All groups share one centre, and each spreads out both ways along 9 directions, with some noise.
Some rows, each with its group after it:
33 -5 14 6 -19 -29 -3 -3 6 -8 25 -21 -22 16 -> H
-13 -28 30 -9 17 1 -24 -1 -16 22 40 -30 17 -41 -> M
4 -17 5 -16 -25 -12 4 2 1 44 22 -32 11 16 -> L
-14 -18 -21 6 23 6 44 -7 -36 45 -6 -2 -9 -39 -> T
31 -10 0 -21 16 -21 29 -34 12 -13 -14 -35 -48 -18 -> T
16 6 -11 -17 -25 -28 44 9 5 -7 -28 23 3 30 -> M
12 -9 -3 -30 34 -24 36 26 -25 9 -31 3 -30 -23 -> A
12 -2 7 6 -20 6 -19 -40 -22 20 10 -33 -7 23 -> H
-30 2 19 -46 12 12 -24 -39 -5 4 4 -7 -1 0 -> L
26 -6 8 17 10 15 -27 7 -19 -16 1 -36 24 -13 -> L
40 6 34 -18 1 -15 -4 -24 3 0 12 28 5 24 -> H
-11 -11 -20 31 -7 1 19 -11 -14 25 -25 -11 -17 -3 -> A
9 17 -20 18 -6 16 -37 2 -21 -36 -21 -9 15 25 -> L
38 -10 2 1 10 9 -17 24 14 43 -2 -16 11 13 -> M
21 -18 16 -21 6 -38 9 -68 24 15 10 -9 -33 1 -> T
10 25 12 -37 -7 13 -28 3 -5 -56 12 -12 19 18 -> H
-7 -21 28 -38 -6 -37 -30 3 -12 -8 30 7 45 9 -> A
-29 -5 17 19 3 -2 0 -3 -6 -6 -11 5 -14 -22 -> L
-24 -3 -9 -43 -6 15 12 1 -3 -8 26 -35 23 -19 -> A
-6 -5 -15 -21 -23 -18 20 12 -35 -3 6 -24 6 8 -> H
-46 -13 -13 -16 -4 -12 -42 -14 13 3 22 -8 22 4 -> T
3 8 8 -10 9 -8 -7 52 0 6 -2 6 -22 5 -> A
41 -5 12 5 -22 -40 1 -1 0 -30 23 -23 -25 16 -> H
27 2 14 -28 17 0 9 -52 29 -36 -15 -43 -46 -19 -> T
-33 16 13 -12 -13 4 -30 16 0 16 6 -9 -43 26 -> H
-5 -16 -8 18 3 -60 -7 39 -10 17 -10 19 -38 14 -> A
44 14 -3 -32 0 11 8 12 14 1 -5 -2 16 22 -> M
-15 -14 13 -18 2 -36 10 -46 6 -7 -5 14 -8 -6 -> T
6 1 5 -43 16 -1 1 8 -9 -18 7 -14 6 -11 -> A
-27 -7 -8 -8 24 -11 -20 -39 -22 -17 -8 -8 -28 -20 -> M
-26 -25 -6 -24 26 -41 -29 -44 -3 9 1 2 -14 -8 -> T
8 -8 0 -16 26 26 -34 -18 -16 0 -16 -37 26 -15 -> A
-8 -1 8 -30 27 -21 -32 30 -9 7 -27 1 -36 15 -> H
-19 -15 32 22 23 5 -38 19 20 56 20 7 -14 -15 -> M
21 -13 3 25 38 -23 -29 -22 15 41 -2 -7 -67 -4 -> M
-5 8 -3 -19 -7 30 32 -12 11 2 19 -28 -5 -19 -> A
21 -8 -11 -9 0 -19 11 -6 7 -22 15 -35 -17 -9 -> H
-13 6 47 2 -12 -3 -6 2 15 -7 0 29 6 4 -> T
6 -16 35 -24 -4 -20 -9 -32 -27 47 5 -6 -6 16 -> L
-18 4 -35 0 -15 8 -3 39 -16 -7 21 -14 28 4 -> T
0 27 33 30 -7 1 -30 14 46 -9 17 41 -37 21 -> L
-7 -23 8 -22 35 -17 -19 -7 -33 51 -9 19 12 -6 -> L
52 -26 4 -1 10 -20 -9 -14 -8 15 5 -28 15 1 -> H
-3 -3 7 19 -47 -23 7 7 24 6 14 -14 -7 27 -> M
-17 18 17 -16 -3 27 -20 19 25 -20 7 6 24 0 -> M
-47 -6 46 -5 -22 18 38 -27 2 12 3 37 32 -28 -> A
24 18 -7 -9 -16 28 28 6 7 6 19 -36 -17 5 -> A
-5 4 18 0 -11 -27 -2 20 34 -8 13 39 -12 12 -> L
-23 -19 -7 -12 28 -3 -12 -11 -26 48 -9 5 -2 -12 -> L
10 -20 24 -12 7 -33 22 -23 -7 9 1 -1 -25 -17 -> L
-30 8 -20 -48 23 9 14 -53 -32 -16 12 -12 -21 -25 -> M
32 -17 -7 5 9 -38 -16 -20 -27 -6 -32 -13 -9 19 -> M
1 -36 -2 8 -1 -12 22 11 -11 83 8 -10 11 -11 -> H
-35 -13 -49 -13 11 -37 -40 12 -13 -15 21 4 6 9 -> T
3 -5 -12 -2 12 -14 -32 26 -41 1 9 12 23 11 -> T

New rows, each followed by its group:
-13 -19 -43 -27 36 -46 -35 -18 -34 -14 1 -3 -6 -2 -> T
-12 17 15 -19 -3 8 -27 -14 -8 -12 1 15 9 23 -> M
8 -22 8 -17 -8 -25 8 -2 15 -10 -32 -65 -20 -8 -> T
-5 14 -12 -16 -6 3 -37 3 32 -40 22 -31 -6 13 -> T
29 3 38 -14 29 -7 -9 -46 -2 -1 -1 18 -25 -4 -> T
-21 -32 18 -23 -2 -30 -5 -27 7 -3 -33 -42 -2 -13 -> T
-23 6 1 17 9 24 -26 -10 -2 20 -4 -8 -18 -4 -> L
1 -19 -19 -14 57 17 -20 -27 23 18 -20 -30 -19 -38 -> H
27 -17 45 -30 32 -41 2 -20 -19 -11 25 21 -12 -25 -> M
37 6 15 0 -9 -32 -13 -24 13 -30 4 0 -30 26 -> M
-36 -20 -6 5 -5 -6 0 -20 -10 23 25 -37 -17 -25 -> M
17 31 -34 10 -13 31 -28 -18 8 -24 4 -37 -19 32 -> L
-1 7 2 -29 -33 -8 29 -2 -4 -24 12 -1 18 15 -> M
1 -16 42 -5 15 -12 -34 -14 -2 -14 40 -18 -1 -27 -> M
13 -17 29 9 17 -22 -35 7 -9 -5 -10 4 12 -6 -> M
19 16 13 -19 -24 1 -3 16 11 -23 -5 10 28 33 -> M
19 -10 29 -17 31 20 -76 -31 5 -7 0 -25 37 -1 -> A
-62 -16 -17 -18 -8 -23 -27 -27 3 -6 18 14 32 0 -> T
10 -24 11 -18 -5 -49 -6 -28 43 7 0 -37 -40 6 -> T
-13 27 10 -17 -26 -5 2 32 30 -30 46 7 -27 17 -> A
13 1 -9 -32 26 -3 -27 4 0 -15 1 5 25 1 -> L
21 14 -4 -10 -13 -21 24 -14 27 -24 35 20 -29 15 -> T
4 -3 -9 20 -12 -8 1 28 10 5 6 3 3 9 -> L
14 -17 12 9 -6 -40 1 33 -17 32 5 17 -5 15 -> T
30 22 -6 11 -22 13 -12 -19 16 -13 9 -31 -28 30 -> L
8 -13 -15 -53 5 -7 43 -28 -27 -28 24 -42 15 -35 -> M
35 1 8 -11 -26 8 -12 5 14 -4 26 -45 25 19 -> M
-30 7 5 -13 29 -6 -17 -7 6 -32 -13 38 -10 -13 -> L
8 10 1 -30 -32 -19 33 -21 -5 -9 18 4 -8 24 -> M
-48 -4 21 -34 -26 -11 13 -2 26 -18 20 -9 6 -7 -> L
-1 -29 14 6 -39 -32 19 10 -9 2 23 -34 25 -4 -> M
1 -3 42 9 8 -1 -54 22 33 -3 11 14 10 7 -> H
16 2 25 13 1 -11 -21 25 23 12 18 26 -4 14 -> L
10 11 7 12 21 48 18 -4 5 41 24 -8 -22 -31 -> T
-45 -13 14 -13 21 19 -1 13 13 2 23 -16 13 -56 -> M
-3 -8 10 3 12 -5 -43 45 -19 0 -14 -19 8 2 -> T
23 1 -12 -25 9 -18 -19 -10 -29 -32 3 -4 16 16 -> T
3 1 -34 16 -3 -4 22 -5 13 13 7 -34 -54 -4 -> A
-7 4 -21 -10 36 10 15 -31 -27 12 12 18 -10 -29 -> T
7 -9 -44 -15 40 16 -11 -18 -25 15 -13 -36 3 -21 -> L
-27 -23 54 -10 23 -1 5 -38 -4 17 -42 2 -10 -35 -> T
-1 -6 0 4 42 10 -16 19 36 22 23 10 -15 -32 -> L
-16 -8 -24 -35 -1 2 27 -1 -31 -11 -21 -11 34 -11 -> M
19 -28 -16 -41 4 -38 22 15 -6 -2 7 -15 34 -8 -> L
15 -11 20 1 29 -6 -64 9 12 14 -12 -15 -5 6 -> H
4 5 -9 -6 -19 -17 35 -15 18 21 16 2 -40 16 -> M
18 23 -2 -9 -7 0 42 -1 8 -25 5 2 -47 3 -> A
9 1 11 -6 -17 7 9 38 26 23 -3 9 20 17 -> M
-22 -4 -1 -20 21 -1 -78 -22 1 -7 20 -5 19 11 -> T
30 9 11 4 19 14 -16 23 53 24 -5 12 -23 11 -> M
7 -6 -12 -4 8 -2 13 -1 37 1 4 -56 -51 -18 -> T
-32 -12 3 -22 19 -7 -52 -25 -10 -6 -1 -7 22 -3 -> T
-14 -2 0 -27 3 36 16 24 -29 20 -9 -28 35 -21 -> A
24 -7 -33 -7 -12 9 37 -1 16 25 24 -63 -20 -8 -> T
3 -22 12 3 0 -6 23 -2 -18 46 -2 -4 6 -11 -> T
-28 -13 14 7 -35 -17 7 -4 -22 47 -7 -5 -2 22 -> L
-31 -10 8 32 12 -15 -11 9 31 21 -8 13 -40 -14 -> M
-1 1 3 4 -20 -34 8 7 17 19 3 32 -26 31 -> L
19 4 33 -13 18 -26 -17 -23 8 -10 -11 32 -31 15 -> H
-38 22 -11 2 -22 23 -24 7 16 -18 -23 8 8 30 -> M
1 -12 -41 -21 4 -20 -4 11 -34 -23 -9 -38 17 0 -> T
-4 -6 23 -37 1 -14 3 -39 -21 -40 41 -21 0 -25 -> M
29 -2 8 8 -27 -5 -12 -27 -48 7 -14 -36 7 32 -> L
-71 22 -5 -7 -10 14 -5 -35 11 -6 25 6 -41 -3 -> M
-13 -20 -15 -12 13 -43 10 35 -16 -10 -16 -20 -18 -16 -> H
-17 3 8 8 -23 -25 -5 -9 -1 13 -2 28 -21 32 -> M
-26 -3 -12 -14 32 5 -26 -46 -3 9 26 19 -8 -15 -> T
-3 -8 -6 -5 38 -13 -26 7 -24 4 -9 1 -20 -12 -> T
20 -13 5 8 -36 -47 26 -8 -1 15 14 -7 -17 22 -> M
45 -9 28 -10 4 -44 -8 9 7 22 14 33 -6 24 -> L
27 -23 26 25 -18 -1 -6 -25 -60 31 -13 -51 6 2 -> L
15 3 8 -17 10 -26 6 -30 22 -22 7 2 -36 -3 -> T
-20 -24 0 8 -11 5 0 8 8 3 24 -53 18 -36 -> M
-2 15 22 17 -3 25 -31 -16 -7 -39 -3 -21 -6 -3 -> L
20 -1 10 -12 27 5 -26 6 29 10 27 1 -4 -5 -> L
